There are 9 hidden switches. A switch that is on adds its own fixed numbers to the row, and there is some noise. The rows also spread widely along 11 directions, which tell nothing about the answers.
In the rows, 128 means zero.
Known rows, each followed by its switches (1 for on, 0 for off):
[102 143 140 155  95 103 102 101 162  91 177 104 184 132 192  88 139 135
 142 129 131 125 168 118 158 102  94 120] | 0 1 1 1 0 1 1 1 0
[ 95 130  62 159 215 116  80 104  77 159 121 121 104  97 120 151 156  87
  82 126 131 104  88 161 151 151 141 150] | 1 0 1 1 0 1 1 1 1
[119 146  91 144 154 108 118  76  89 143 164 110 150 142 117 164 149  98
 114 117 137 108 138 148 179  98 165 138] | 0 0 0 1 0 1 0 0 1
[138 173 109 109 143 135  96 165 150 181 116 133 109  99 116 134 147 149
  91 170 117 140 119 119 126 138 111 156] | 1 0 0 0 1 1 1 1 1
[107 140  69 109  93 152  73 155 155 136 159 120 186 126 145 111 137 132
 128 157  92 142 150 105 182 105 116 143] | 1 1 0 1 0 1 1 0 1
[120 116 130 117  98 134 116 187 127 148 144 109 145  96 124 144  60 176
 144 114 144 165 122 111  89 162  85 145] | 1 0 1 1 1 0 1 1 0
[120 156 135 152 112 138 178 151 193 198 145  85 131 120 140 138 184 173
 122 196  92  99 102 100 181 113 100 115] | 1 1 0 0 0 0 0 0 1
[ 94 103 122 180  94 118 123 117  84 116 157 107 110 108 162 130  57 169
 150  46 167 137  78 120  78 165 130 114] | 1 0 0 0 1 1 1 0 0
[105  78  81 153 119 144  88 125 115 103 134 115 128 103 170  85  82 137
 144  76 124 127  82 131 105 161 103 122] | 1 1 1 1 0 1 0 0 0
[172 106 105  98 184 125  87  65 174 135  90  92  98  87 156  96 148  88
 108 128 101 123 117 177 116 132 111 139] | 0 0 1 1 1 1 1 0 1
[ 52  94 107 166 150 130 164 203 112 167 148 102 168  87 104 186 141 119
 155 157 120 113 120 134 182 160 116 124] | 0 0 1 0 0 0 0 0 1
[185 122 130 102 145 112 105 105 155 141 100 119  71 131 121 100 149 128
  82 145 131 120 127 146  96 137 106 153] | 1 1 0 1 1 1 1 1 0
[141  83 100 142  74 137 197 190 103 153 146  95 156 151 108 150 132 148
 164 139 112  84 145 119 153 135  76 118] | 1 0 1 1 0 1 0 0 1
[100 168 181 104 124 138 134 139 144 176 148 147 109 159  82 117 134 180
  89 185 139 142 105 123 153 125 134 154] | 1 0 0 1 0 0 0 1 0
[141 100  98 140 116 110 130  90  81 127 174  73 156 104 134 198  53 140
 146  54 168 149 130 137 101 126 137 137] | 0 1 1 1 1 1 1 0 0
[142 128  56 158 153 106 139 229 106 160 128 117 172  87 105 197 172  87
 140 165 114  99 193 123 154 146  79 139] | 0 0 0 0 0 1 0 1 1
[ 83 146 133 128 132 129 119 144 167 162 156 120 156 116 109 142 156 131
 114 180 124 144 135 131 185 116 137 148] | 0 1 0 1 0 1 0 0 1
[128 144  79  91 163 164  66  61 183 165 126  85 137  79 169 105 135 126
 111 139  75 147 100 148 159 105 136 136] | 1 0 1 0 0 1 1 0 1
[ 82 110 135 122 135 118  73  78 141 103 165 101 159  94 160 118  77 133
 133  95 147 168 125 145 120 119 128 141] | 1 1 1 1 1 1 1 0 0
[ 89  37 110 114 109 136 118 122 115 102 134 112 122 155 113 101 130 100
 135 117 126 112 125 165 170 151 148 138] | 0 1 1 1 0 1 1 0 1
[104 205  88 166 156 147 106 114 121 175 180  94 188  69 180 158 105 179
 124 125 115 139  94 104 125 107  60 119] | 1 0 1 1 0 1 1 1 1
[ 92 131 114 157 101 121 108 161 166 119 164 107 193  88 167 122 112 139
 159 131 127 150 150 109 145 125  91 125] | 0 1 1 1 0 1 0 0 0
[117 157  80 111 131 165 108 143 118 176 134 131 128 122 111 131 127 151
 105 144 110 137  85 125 166 132 154 139] | 0 0 1 0 0 1 0 0 0
[146 143 104 137 129 153 165 123 111 193 115 109  64 138 113 127 147 172
  88 136 119  99  34 128 138 155 141 119] | 0 0 1 0 1 1 1 0 0
[110 156 101 185 114 123 125 102 122 153 160  91 130 115 170 143 125 160
 122 107 143 115  70 104 141 126 134 120] | 0 1 1 1 0 0 1 0 1
[111  94 163 137 158  86 144 162 170 137 123  99 133  77 113 166 144 105
 131 167 148 138 170 146 114 142  95 143] | 1 1 0 0 1 0 1 0 0
[ 71  91  74 193  94  93 114  86  58 121 188  83 139 168 152 149 123 124
 137  66 148  81 108 127 198 129 189 131] | 1 1 1 1 0 1 0 1 1

New rows, each followed by its switches (1 for on, 0 for off):
[139  54 139 171  73  77 170 136 128 102 118  92  92 163 141  96 157 105
 151 109 144  77 139 143 142 162 128 115] | 0 0 1 1 1 1 1 0 0
[105 106 163 112 124 130 145 135 181 122 129 119 128 149 141  76 180 128
 126 182  99  95 128 137 176 124 103 117] | 0 1 0 0 1 0 0 0 1
[ 96  72 204 154 133  96 169 124 159 141 107 106  55  96  96 148 122 135
 117 133 191 147 112 167  88 174 148 149] | 0 1 1 0 0 1 1 0 0
[134 142 159 164  69  97 192 186 187 200 128  84  95 115 112 166 171 166
 131 176 135 121 127 105 152 148 134 135] | 0 0 0 0 1 1 1 0 1
[123 147 134 142 176 103 101 119 131 108 116 143 125 100 142 107 150 102
 102 142 154 119 132 148 106 123  92 142] | 0 1 1 1 1 1 0 0 1
[105  85 129  69 126 181 133 150 138 183 156  93 141  95  75 176  53 182
 125 131 125 191 102 150 125 159 113 156] | 0 1 1 1 0 1 1 1 0
[ 54 103  84 179 156 131 115 145  70 112 181 117 180 108 148 149 113 121
 136 102 134 112 110 136 150 151  84 115] | 0 1 0 1 0 1 1 1 1
[ 87 123  87 148 201 119 115 171 108 143 116 141 138  87  93 162 178  79
  94 178 139 117 133 153 155 146 117 145] | 0 1 1 0 0 1 1 0 0
[ 92 116 106 159 137 104  95 152 111 119 159 111 165  77 141 167  90 116
 149  96 154 158 160 133 115 153 120 139] | 0 0 0 0 0 1 1 1 0
[146 112 164 148 122 129 213 156  96 134 144 111 140 124 103 178 102 166
 140 134 170 112 131 129  75 130  45 123] | 0 1 1 1 0 0 1 0 1
[164  66 165  68 119 160 147 130 120 137  97 137  49 159  76 112  99 164
  98 134 146 125 103 154  72 159 112 155] | 1 1 0 0 0 0 1 1 1
[134 119  92 145  82 148 139 142 131 168 144  89 119 118 142 148 107 164
 143 106 118 128  87 105 137 148 146 122] | 0 0 0 0 0 0 1 0 1
[ 94 135  72 140 121 164 158 173  54 121 169 143 181 163 126 122 146 152
 121 144 109  79  97 112 174 122  74  97] | 0 1 1 0 1 1 1 0 0
[139 117 133 128 186 128 136  52  87 131 133 114 104 113 115 145  92 127
 111  88 159 127  94 177  93 130 127 131] | 0 0 1 1 0 1 0 0 0
[ 80 181 108 168 201  87  74 112  76 132 117 158 105 109 123 142 168  89
  72 139 174 110 101 138 136 127 167 153] | 1 0 1 0 1 0 1 0 1
[118 130  93 104 165 145  94 135  88 157 130 130 126  94  93 159  83 137
 103 116 145 160  95 146 103 147 124 154] | 1 0 1 1 1 1 1 0 0
[ 95  86 168 132 116 115 173 123 103 144 139 132  78 197  65 126 155 136
  98 158 158  95  99 147 169 138 169 141] | 1 1 0 1 0 0 0 0 0
[132 166  92 153 103 113 109 122  90 130 165 122 159 149 147 123 125 148
 125 113 136 108 138 108 147 108 118 132] | 1 0 1 1 0 1 0 1 0
[120 102 177 126 101 120 155  81 130 101 158 101 135 143 137 131  95 154
 141 108 164 134 136 140 113 113 129 124] | 0 1 1 0 0 0 1 0 0
[180 118 144 105 129 101 126 144 108 113 111 131 115 124 106 141 112 118
 120 123 167 130 181 151  71 138  85 159] | 0 0 1 1 1 1 1 1 1
[159 194 173 118 137 103 127 102 145 140 128 147 109 149 108 124 163 144
  80 175 168 123 158 134 118  92 115 165] | 0 1 1 1 0 1 0 1 1
[ 69  84 130 168 120 102 129 131 130 161 123  95  69 127 118 132 159 124
 115 130 142 106  97 149 170 174 181 146] | 1 0 1 0 0 1 1 1 1
[131 119 138 139  78  85 130 132 126 127 137 122 115 158 106 143 148 114
 132 132 160 117 183 128 150 113 178 156] | 1 0 0 0 0 1 0 0 1
[143 168 124 122 149 115 115 117 169 177 154  82 153  75 135 197 123 146
 118 147 135 160 155 119 125 108 120 155] | 0 1 0 0 0 0 1 1 1
[ 98  63 112 119 136 124 103  83 130 108 130 102 111 140 135 104 130  99
 129 106 125 113 111 162 170 140 180 133] | 0 1 1 0 0 0 0 0 0
[110  97 146 153 169 100 159 105  77 116 137 124 116 130  94 160 131 110
 108 129 178 108 134 164 108 129 108 140] | 1 1 1 1 0 1 1 0 0
[118 116  77 212 168  86 125 140  61 109 138 117 129  98 150 158 133 100
 120  92 170  91 121 134 100 160  87 123] | 0 1 1 1 0 1 1 1 0
[166 149 179 144 121  80 125  60 150 103 108 125  78 149 158  77 162 121
 105 125 166 103 134 150  99 112 126 136] | 0 0 1 1 1 1 1 0 1
[141 112 121 114  83 106 110 199 186 128 133 107 173 112 139 131 146 113
 165 160 109 134 217 112 156 129 108 148] | 0 0 0 0 0 0 0 1 1
[211 103  51 128  79 153 134 104 122 145 113  85  99 146 164 100 127 143
 134  91  93  85  91 122 122 136 112 114] | 0 0 1 1 0 1 1 0 1
[ 96 104 117 102 109 124  63 100 165 115 150 105 128 145 158  82 136 124
 117 129 108 136 122 133 186 134 172 139] | 0 1 0 0 1 0 1 1 0
[130 168 169 159 121 132 182 162 182 176 130 118 117  97 134 126 152 177
 124 177 127 127 107 113 116 137  74 113] | 0 0 0 0 0 1 0 0 0
[108 136 140 167 118 104 158 104  79 119 167 115 147 135 131 157 106 148
 141  99 171 113 141 130 119 110 124 123] | 1 0 1 0 0 1 0 0 0
[172 121 112 131 173 129 177 156  96 149 106 121 127  93  97 172 134 123
 118 150 140 106 145 148  76 133  51 130] | 1 0 1 0 0 1 1 0 0
[116 128 145 122 115 132 136 118 128 138 149 105 144 111 125 158  95 151
 142 119 151 149 132 130 119 121 131 138] | 0 0 1 0 0 0 1 0 1
[106 125  97  79 201 173  99  73  73 119 156 128 172 113 122 139  99 121
 114 115 115 133 127 174 135 107  95 132] | 0 0 1 0 0 1 1 1 1
[ 87 175 122 166 204 101  84 120  76 108 134 168 134 121 130 115 157  98
  84 143 166 111 117 141 127 133 109 138] | 0 0 1 1 0 0 1 1 0
[160 168 179 159 162  72 167  87 160 145 142  78 143  90 150 177 149 130
 128 149 159 119 180 138 106 102  85 128] | 0 0 1 0 0 0 1 1 0
[166 137 104 171 183 101 156 153  51 117 117 139 123  96 123 174 115 113
 121 102 170  98 126 132  49 149  62 117] | 0 0 0 0 1 0 1 0 0
[ 98 143 121 161 163 123 108  78 126 153 175  82 148  75 161 161  83 150
 130  89 140 158  98 140 117 139 115 124] | 0 0 0 1 0 1 1 1 0
[158  72 105  83 100 165 135 129 115 151 106 118  78 155  85 108 107 143
 114 119 120 128  89 155 127 161 147 142] | 0 0 1 1 0 1 1 0 0
[126 115  95 112 121 148 113 146 125 135 117 131 123 127 119 109 136 124
 120 141 116 127 119 137 144 142 131 133] | 0 0 1 0 0 1 1 0 0
[ 96 180 165 138 134 139 152  89 178 170 178  72 174  84 174 144 110 189
 139 144 114 151  94 116 147 102  97 104] | 0 0 1 0 1 0 1 0 0
[171 177 128 150 121 106 128  65 139 159 144  83 104 123 170 127 126 165
 115 100 136 110  99 126 117 113 125 130] | 0 0 1 1 1 1 0 1 1
[ 63  73 110 169  97 117 145 220 110 114 160 115 190  96 120 163 102 122
 176 123 148 134 160 124 141 160  87 133] | 0 1 1 1 0 1 0 0 1
[105 111 146 156  88 108 139  94 116 106 176  96 160 132 152 131  79 148
 165  79 159 137 140 134 128 121 131 121] | 0 0 1 1 0 1 0 0 0
[ 85 139 115 143 116 146 122 162  38 121 181 147 146 137 114 160  55 185
 119  83 173 141  84 105  99 152 114 129] | 0 1 0 0 1 0 1 1 0
[161 208  49 141 171 145 121 174  88 174 138 138 174  81 110 197 138 136
  93 159 138 129 129 106 108 105  65 145] | 0 1 1 1 0 1 1 0 1
[124 181  85 166 154 135 110  99 129 170 130 125  90 137 160  91 192 140
  78 151 102  87  61 121 172 136 137 114] | 0 0 0 0 0 1 1 1 0
[ 86 139 167 140 202  86 123 134 194 158 133  97 153  75 119 155 187  97
 101 216 133 136 170 152 165 120  88 153] | 1 1 1 1 0 0 1 1 0
[174 168  50 141 174  91 105 166  76 134 121 143 153 121 109 177 172  82
  96 151 139  90 170 113 132 103 115 149] | 1 1 0 0 1 0 0 0 0
[183 140 126  97 157 160 153  91 129 137 126 121 126 122 131 125 130 154
 105 148 117 110 127 142  82  96  51 124] | 1 1 0 0 0 1 1 0 1
[135 123  70 107 214 149 111 118  70 161 122 119 115  91 102 175 116 121
  89 117 127 116  90 164 115 145 111 147] | 0 1 1 0 1 1 0 1 1
[177 141  91 121 164 122  84  18 166 130 157  66 149  98 193 119 117 124
 122  95 101 128 134 147 130  93 110 124] | 0 1 0 1 0 1 0 1 0
[113 102 105 136 111 104 123 105  92 136 146 116 110 162  96 151 137 105
 123 106 149 116 136 147 177 129 214 145] | 0 0 0 0 0 1 0 0 0
[ 71 146 172 166 146 101 108 134 149 147 156 110 131  64 145 167  84 153
 139 109 174 172 123 128  98 155 134 147] | 0 0 0 0 0 0 0 1 1
[112 111  82 167  93 136 103 145  95 141 115 128  65 135 148  97 123 150
 115  87 140 106  60 121 126 183 160 132] | 0 0 1 0 0 1 1 1 1
[ 84 129 178  89 152 160 128  60 142 116 163 116 146 135 144  93 106 166
 113 136 125 140  88 152 143 104 112 116] | 0 1 1 0 1 0 1 0 0
[114 117 135 174 147  81 152 159 108 120 134 110 149  88 123 190 133 107
 138 137 180 115 174 129  96 127  91 142] | 1 1 1 0 0 0 1 0 1
[108 123 102  63 135 179  96 145  85 133 147 150 156 150  93 116  89 154
 117 136 113 139 122 134 147 124 122 146] | 1 0 1 0 0 0 0 1 0
[107  61 126 139 100 132 156 174 146 139 151  83 149 106 129 139 100 150
 162 122 120 129 132 137 137 167  83 126] | 0 1 1 1 0 1 0 1 0
[165 136  83 120 131 152  85 101 134 132  97 131  81 155 169  39 161 135
  92 135  93  81  73 124 132 139 104 128] | 1 0 1 1 0 0 1 1 1
[119 133 166 146 174 126 131 125 161 120 104 139 109 100 148  74 144 126
 117 155 134 118  99 147  99 147  70 118] | 0 0 1 1 0 0 0 0 0
[174 188 168 128 106 107 156 150 142 142 133 128 151 107 123 167 110 167
 138 149 172 143 184 103  69  89  81 149] | 1 0 1 0 0 0 0 0 1
[111  68 100 120 149 137  89  72 114 121 147  84 132  93 146 145  61 114
 148  61 134 154 104 160 112 150 148 134] | 0 0 0 1 0 0 1 0 1
[182 169 135 116 198 120 101 113 127 137  86 151  98  79 114 136 117 118
  86 141 170 150 123 147  44 131  87 155] | 0 0 1 1 0 0 1 0 0
[165 113 118  96 217 114 102  48  81 100 118 126 124 133 117 127 131  76
  95 116 143 107 149 186 109 113 107 141] | 0 0 1 1 0 0 1 1 0
[141 132  76 116  98 155 132 123  69 146 193 104 175 153 117 169  77 176
 127 100 128 130 127 112 134 109 100 132] | 1 1 0 1 0 1 1 1 0
[185 123 102 116 166 111 131  83 117 158 117  93 103 122 113 158 145 104
 109 123 130 103 143 165 128 122 129 150] | 0 0 1 1 0 1 0 1 1
[181 157  80 148 134 113  97 158 107 158 119 128 102 106 121 160 115 144
  93 122 157 131 118 101  77 145 107 157] | 1 1 0 1 0 0 1 1 0
[ 90 105  50 161  95 156 101 173  55  96 151 145 158 127 151 122  93 140
 143  81 140 114  99 109 122 151 111 122] | 0 1 1 0 0 1 1 0 1
[210 150 154 127 129 111 134  70 189 141  94  94  77  99 167 118 130 150
 115 125 147 125 124 131  64 110 114 139] | 0 1 1 0 0 0 0 0 1
[148 119 144 117 142 149 177 121 102 145 136 117 130 121 104 147 100 156
 132 125 141 119 117 152  97 127  75 127] | 0 0 1 1 0 1 0 0 1
[158 123 132  71 134 187 152 159 159 165 123 127 133 130 106 103 135 165
 114 185  83 126 121 143 124 138  38 127] | 0 0 0 1 0 1 1 1 1
